The rows come from 4 hidden closed curves, with some noise, and rows from the same curve form a group. Each curve winds through 8 dimensions. The rows are also pushed far along 5 directions, which tell nothing about the answers.
Some rows, each with its group after it:
-2	6	28	-15	23	9	1	18	-12	0	-28	15	-1	-18	-2	-16	-4	20	-2	5	2 | j215
14	-20	7	6	-9	-10	9	25	-4	-1	4	-6	-22	9	8	-10	24	-12	17	15	33 | j216
-2	-1	28	-16	18	20	-8	-3	-5	8	-6	4	-19	-9	12	-7	-4	14	-8	17	-20 | j216
19	-6	7	5	3	-3	-6	8	-14	10	5	7	-33	12	-6	15	46	-9	30	-3	14 | j121
-19	-1	12	-10	6	-1	5	-8	-12	24	2	2	-12	19	13	18	23	-2	13	-9	-14 | j830
-18	-14	-29	31	26	-29	28	39	-20	-2	16	3	31	-4	11	-19	-15	-19	-1	14	7 | j121
24	-4	17	-22	4	3	-14	-4	2	9	-12	5	-27	-4	3	3	20	17	10	10	-8 | j121
-20	5	0	2	8	11	0	-15	-14	3	10	-13	-38	15	14	21	22	-7	3	1	-23 | j121
32	25	7	-1	-23	41	-37	-21	14	-23	-16	12	-15	-12	-35	11	14	5	1	-24	-7 | j216
-6	-7	-11	5	-14	-18	15	8	-1	7	12	-11	8	19	1	6	13	-19	3	-16	-9 | j121
9	-25	6	-15	-7	-5	-6	7	8	12	-10	16	2	-6	17	9	13	-2	-14	14	12 | j830
0	7	53	-22	8	16	6	20	-3	1	-29	-9	-20	-15	-12	-19	-12	22	5	12	28 | j215
16	23	3	12	17	4	1	-2	-10	-14	-5	-1	-13	-1	-13	-7	10	2	-5	-15	10 | j215
6	10	2	-6	1	17	-20	-23	4	-8	-7	14	-21	-1	5	13	8	15	-12	-9	-17 | j121
-21	4	14	-19	25	-2	-3	-5	-12	27	-16	-3	-16	3	9	-5	0	20	27	9	-19 | j216
5	11	-14	12	-3	-6	-1	-20	7	20	25	-13	3	17	-13	16	3	-11	5	-24	-15 | j830
7	9	-20	29	20	10	-12	-15	-19	-5	6	7	-41	13	8	8	44	-11	10	-5	19 | j215
33	5	-3	8	5	15	-16	-12	-3	-10	6	-3	-30	-4	-5	10	34	-9	-3	6	12 | j216
-7	8	3	-4	43	-4	1	-19	-22	29	11	-11	-40	17	23	3	25	13	16	4	-36 | j216
3	6	-16	5	7	-8	0	-12	-3	-1	17	2	-5	10	6	-3	-3	3	15	1	-23 | j215
2	-1	-7	4	-14	3	-12	-13	10	-1	8	21	-4	7	1	15	-4	13	4	-15	1 | j121
-3	-1	-6	9	-7	-4	-5	-8	6	2	-1	2	-12	14	10	-1	8	-9	-11	-11	5 | j830
-10	-9	-14	-2	13	-23	7	-1	2	17	5	1	21	2	16	-1	-12	-3	-26	-2	-29 | j216
-19	2	-24	21	9	-26	28	-3	-2	3	30	-24	24	6	4	6	-25	-20	-22	1	12 | j215
-13	-25	21	-29	-33	2	-8	-16	6	16	4	42	11	12	12	38	6	6	26	9	24 | j215
-17	-9	-6	-2	-1	-15	14	7	6	12	10	4	24	5	8	-9	-31	15	7	-6	-11 | j121
-12	15	-7	4	3	-5	14	4	-1	4	2	-24	16	3	-13	-1	-8	-11	-18	-26	-37 | j216
-4	25	-18	9	28	9	3	-15	-9	-8	5	-15	0	-9	-3	-3	-15	11	-14	-5	-26 | j830
24	42	-57	30	9	1	4	-25	-11	-23	20	-40	-11	8	-29	22	37	-21	1	-37	-28 | j216
-9	1	0	5	11	-13	8	7	-10	4	-8	-4	3	7	6	-15	9	-19	-8	1	3 | j830
-19	-4	13	-19	-5	-1	-11	-16	7	21	-15	16	1	7	10	12	-2	7	-8	-9	-15 | j216
1	3	-11	33	29	7	8	32	-16	-11	-4	-22	-16	-10	3	-34	5	-19	-16	12	6 | j830
-9	-3	21	-17	-5	8	-10	4	15	3	-20	17	-5	-8	3	-13	-34	38	-4	-4	-7 | j215
-12	19	10	-7	-7	20	-5	-26	14	2	9	-10	1	-3	-12	13	-36	20	-9	-12	-21 | j215
15	5	-22	6	-15	-6	15	3	8	-16	14	-31	14	-2	-16	5	2	-14	-7	-5	5 | j121
8	-9	-10	-1	8	-13	7	-10	-19	9	13	-1	-8	10	10	19	42	-27	23	26	33 | j830
12	21	38	-8	21	17	-4	4	-6	8	-17	-25	-36	-5	-17	-21	6	10	4	-2	-6 | j215
6	-6	4	1	-4	5	8	33	-4	-24	-19	-14	-2	-17	-4	-29	1	-15	-6	24	20 | j215
-11	5	-10	17	0	-10	8	-1	6	12	14	-17	6	16	-3	-4	-8	-14	-13	-25	-15 | j121
-31	-1	25	-16	-12	4	3	2	11	15	-7	-2	3	10	4	-7	-30	17	-7	-17	-36 | j121
-7	-21	19	-8	24	-17	2	-2	-12	35	-7	17	-11	13	29	1	25	-1	2	12	29 | j121
20	7	31	-21	2	21	-14	4	-8	0	-19	12	-26	-6	-15	2	23	20	27	-3	-8 | j121
2	-4	-6	15	0	15	-1	4	-14	-8	7	10	-17	3	2	14	28	-11	20	5	25 | j830
3	-7	-8	-1	-16	2	-4	13	19	-23	-13	24	36	-25	-5	1	-33	9	-38	-5	5 | j121
17	3	8	6	7	-1	-9	12	4	7	-11	-3	-11	-1	-6	-25	4	-2	-3	-5	-11 | j830
22	18	-20	13	-29	14	-16	-18	26	-16	7	-7	4	0	-26	9	-9	-5	-23	-36	-19 | j830
2	-25	-31	-2	-50	2	-18	-11	29	-3	8	35	40	-1	-7	41	0	-11	-11	-17	5 | j215
-2	17	-5	4	-2	0	5	-9	2	-13	4	12	26	-2	-13	7	-19	1	-14	-21	-8 | j215
23	9	-12	-4	-12	6	-1	7	11	-16	-5	-23	13	-21	-30	1	-3	-9	-5	7	0 | j216
-22	1	17	11	41	-7	16	36	-20	8	-12	-3	3	-12	4	-39	-29	10	10	18	10 | j830
0	-9	-8	6	-17	-9	11	20	-3	-11	-2	2	16	2	-4	1	13	-24	-6	-8	5 | j121
10	-30	56	-54	-24	17	-21	12	10	8	-40	37	6	-25	4	6	5	12	6	39	25 | j216
-2	12	-17	9	-11	-2	-3	-23	4	-7	7	-2	-8	16	1	19	15	-7	-11	-26	0 | j830
3	-13	-21	28	6	-14	13	26	-19	-4	15	0	2	8	3	-6	27	-33	22	12	26 | j830
-9	12	9	6	15	0	4	15	7	6	-5	-21	-3	-2	-3	-33	-33	14	-20	-16	-50 | j216
-25	23	2	4	9	-3	24	-8	0	2	18	-27	14	3	-8	3	-42	10	-12	-13	-12 | j215
-15	15	2	5	-2	5	10	-12	2	-2	16	-8	3	5	-7	12	-25	10	1	-12	5 | j215
-3	15	-34	5	-2	-4	6	-27	-3	-16	14	-12	14	3	1	18	5	-16	-12	-3	-8 | j830
-10	2	15	0	2	3	-3	16	7	6	-6	2	-1	-2	0	-27	-29	16	-5	-10	-36 | j216
-4	-18	1	-15	1	-22	7	2	3	22	4	-3	6	9	18	2	4	-6	-6	9	-22 | j216

New rows, each followed by its group:
15	-10	43	-31	8	5	-18	2	0	20	-28	16	-23	-6	5	-10	16	16	5	16	0 | j215
9	2	-10	-12	1	-16	-4	-29	-10	8	10	16	2	14	7	20	23	-7	29	12	12 | j830
-31	-22	7	-4	13	-29	26	28	-17	27	3	6	18	7	16	5	-1	-10	3	7	-6 | j121
-1	5	-8	-7	-16	-1	2	-5	16	-7	-1	3	22	1	-4	-7	-23	15	-8	-19	-19 | j121
5	35	-26	-8	-21	25	-6	-49	16	-30	24	-6	24	-8	-24	39	-26	14	-14	-24	-44 | j215
0	15	-11	20	-3	19	6	-2	7	-20	20	-6	7	-7	-14	7	-25	4	-20	-17	-7 | j216
-37	8	-15	28	39	-12	17	-17	-21	29	36	-31	-27	29	23	-3	-4	-10	11	5	-13 | j215
-24	10	-5	-10	-3	23	-13	-31	2	3	5	25	5	3	4	31	-13	22	1	-19	-29 | j215
4	-8	-20	3	-20	-6	9	5	9	-14	9	9	31	-1	-4	-2	-13	0	6	-3	14 | j121
-10	0	-23	12	6	-24	29	22	-10	-5	13	-25	33	-2	-6	-15	-12	-30	1	11	-4 | j830
7	12	22	-13	-6	39	-24	-11	1	-16	-29	23	-36	-9	-6	8	14	29	5	-12	11 | j215
1	32	8	11	17	30	15	24	6	-30	-1	-37	13	-33	-32	-28	-56	20	-39	-18	-40 | j216
0	-2	-10	2	-3	-6	4	-11	5	13	12	10	28	3	-5	21	-3	-3	-7	-16	12 | j121
-5	3	15	-3	4	12	6	7	3	-1	4	-7	-2	-9	-6	2	-19	16	-9	-1	2 | j216
3	-4	-14	7	3	-21	16	20	-6	-3	-10	-9	15	-5	-5	1	16	-19	-16	-4	22 | j216
1	7	8	14	8	0	-2	10	-7	11	-4	-13	-27	12	-8	-13	16	-8	16	-11	4 | j216
-6	-4	-33	-5	-36	8	-13	-38	10	-3	18	22	7	20	4	53	27	-7	7	-25	-18 | j215
-20	-10	41	-21	45	-14	2	20	-14	31	-27	12	-12	-8	28	-42	-21	24	-4	28	-18 | j215
4	9	-8	2	8	5	10	-12	-12	-13	10	-14	-15	-1	1	18	18	-3	6	12	21 | j215
3	17	-3	-12	-1	14	1	-23	-3	-22	6	-9	-12	-5	1	11	-1	11	-1	9	-6 | j215
-14	0	3	-27	-11	7	4	-1	7	-2	-7	-10	19	-13	-2	-1	-26	13	5	16	-39 | j216
2	-3	11	4	5	-10	1	6	2	20	-1	-1	-2	5	-4	-5	-2	-4	5	-4	16 | j830
6	21	5	15	33	7	4	-12	-13	17	8	-22	-28	9	-6	-3	17	5	5	-17	2 | j121
-15	14	0	-2	39	-9	5	-17	-19	18	7	5	-9	10	18	-4	-2	14	7	-1	-36 | j215
18	-7	-29	12	-25	-7	-9	-7	19	-8	7	3	4	4	-5	14	11	-13	-15	-14	9 | j215
7	5	19	-47	-50	26	-18	-32	41	-11	-8	11	38	-21	-23	33	-40	21	-28	-9	-28 | j215
0	-2	19	-3	28	2	9	20	-7	5	-20	-8	10	-16	4	-42	-13	4	-12	20	23 | j121
-13	13	4	2	-1	22	-5	-1	2	-8	3	15	14	-12	-15	7	-31	20	2	-15	-22 | j121
-30	-16	-19	18	0	-17	19	16	-17	-3	13	-2	5	10	17	15	12	-30	-11	5	6 | j121
-7	-8	4	10	13	-12	0	10	-13	23	0	1	-19	15	6	-8	21	-10	31	4	12 | j216
-28	10	-4	8	2	1	1	7	11	10	3	2	27	-2	-10	-14	-56	19	-3	-20	-37 | j216
2	26	1	0	-3	27	1	-20	-1	-6	15	-27	-7	0	-22	19	3	-3	-2	-21	-36 | j216
-26	-15	11	17	36	-36	37	53	-20	25	-8	-33	0	8	17	-52	-8	-18	-8	13	6 | j121
4	-5	-6	8	3	9	-18	-13	-7	-3	8	27	-29	11	15	13	23	5	18	4	6 | j121
3	-2	-1	-10	-6	0	9	7	-5	-5	0	-9	16	-9	-6	6	5	-16	4	17	8 | j830
14	8	13	-15	-18	13	3	2	5	-12	-9	-21	-20	0	-14	1	12	7	6	-6	-2 | j121
-26	-34	4	-28	-33	1	4	4	10	-7	9	47	51	-7	23	23	-26	3	-10	18	-17 | j216
6	9	-22	6	9	-25	14	-3	-9	-4	11	-9	23	1	-7	-2	-2	-13	8	7	14 | j830
18	6	-19	10	0	6	-12	-11	1	-1	9	11	9	-2	-9	14	16	-11	-4	-14	-16 | j830
-1	-5	4	1	19	-9	1	-15	-10	28	7	8	-10	15	14	12	25	-4	7	-2	17 | j121
36	35	15	-9	3	23	-8	0	2	-35	-27	-31	-35	-18	-30	-26	7	13	3	3	11 | j830
0	-15	-5	-14	-33	10	2	6	10	-25	8	27	33	-12	0	19	-14	0	-11	5	-6 | j216
4	11	-5	21	-6	8	5	13	-8	-13	6	-12	-16	1	-22	19	15	-14	-3	-23	1 | j121
18	-9	-9	-12	-22	5	-6	-1	9	-25	-3	14	19	-19	-4	9	-1	-7	-10	22	17 | j215
9	-12	10	-3	5	-3	3	4	-5	4	-3	-12	-19	-2	9	1	19	-13	-3	28	40 | j215
7	9	3	9	-3	7	-7	3	8	-3	4	-4	-11	5	-8	-14	-8	8	-2	-21	-32 | j216
13	-2	5	-4	-3	4	-22	-14	8	4	-17	17	-19	2	5	7	18	6	-11	-8	10 | j216
-34	-13	20	-10	7	12	2	-2	-4	11	9	21	-1	4	26	1	-24	17	-1	14	-16 | j216
16	-4	-12	16	-11	2	-4	16	1	-17	2	4	11	-9	-14	0	8	-23	-11	-2	8 | j121
17	5	5	6	-10	21	-17	-5	15	-4	-6	-7	-18	-7	-11	3	3	0	-21	-12	2 | j830
2	-8	-12	-4	-11	-2	4	-6	3	-2	12	13	24	4	4	3	-3	-2	14	6	14 | j121
31	9	8	-4	-5	22	-25	-1	3	-15	-27	-7	-36	-16	-20	-6	25	3	21	17	34 | j216
-21	6	-54	53	9	-28	16	2	-5	10	42	-13	21	24	-2	2	-12	-28	5	-27	-13 | j216
22	13	22	-13	5	30	-18	-19	-4	-6	-11	1	-38	-10	-9	13	22	15	16	12	30 | j830
4	-7	2	-14	-8	-13	-5	-23	5	8	5	11	-13	15	21	17	16	3	-2	4	7 | j215
18	31	-3	24	26	20	-9	-30	-8	10	21	-44	-54	19	-11	-6	30	-8	12	-13	-6 | j121
8	-3	40	-21	23	6	8	22	-9	9	-22	-9	-24	-17	1	-18	1	25	1	18	10 | j216
-10	-17	22	-39	-6	3	-9	-4	4	19	-16	9	10	-10	9	3	-7	8	12	32	-20 | j216
16	3	17	4	7	16	-14	18	-1	-5	-21	1	-15	-13	-9	-26	7	-3	-8	2	-1 | j830
26	0	9	10	-15	24	-12	16	6	-35	-10	5	-30	-12	-9	-12	7	7	3	8	35 | j216
17	32	27	-16	-6	50	-28	-31	20	-10	-17	-7	-12	-14	-26	-7	-19	26	-15	-20	-26 | j121
1	11	7	12	8	13	19	25	-8	-17	-3	-31	1	-14	-21	-10	-6	-10	-17	-3	9 | j216
6	-9	25	-26	-9	10	-3	16	6	0	-22	1	14	-23	-11	-4	-10	3	-5	21	7 | j216
-1	-15	13	-16	1	-16	10	21	6	12	-9	-9	6	-4	8	-18	-12	1	-12	10	-17 | j216
28	-21	16	-25	-32	12	-7	4	5	-17	-6	31	13	-14	-5	30	29	-12	-3	17	30 | j216
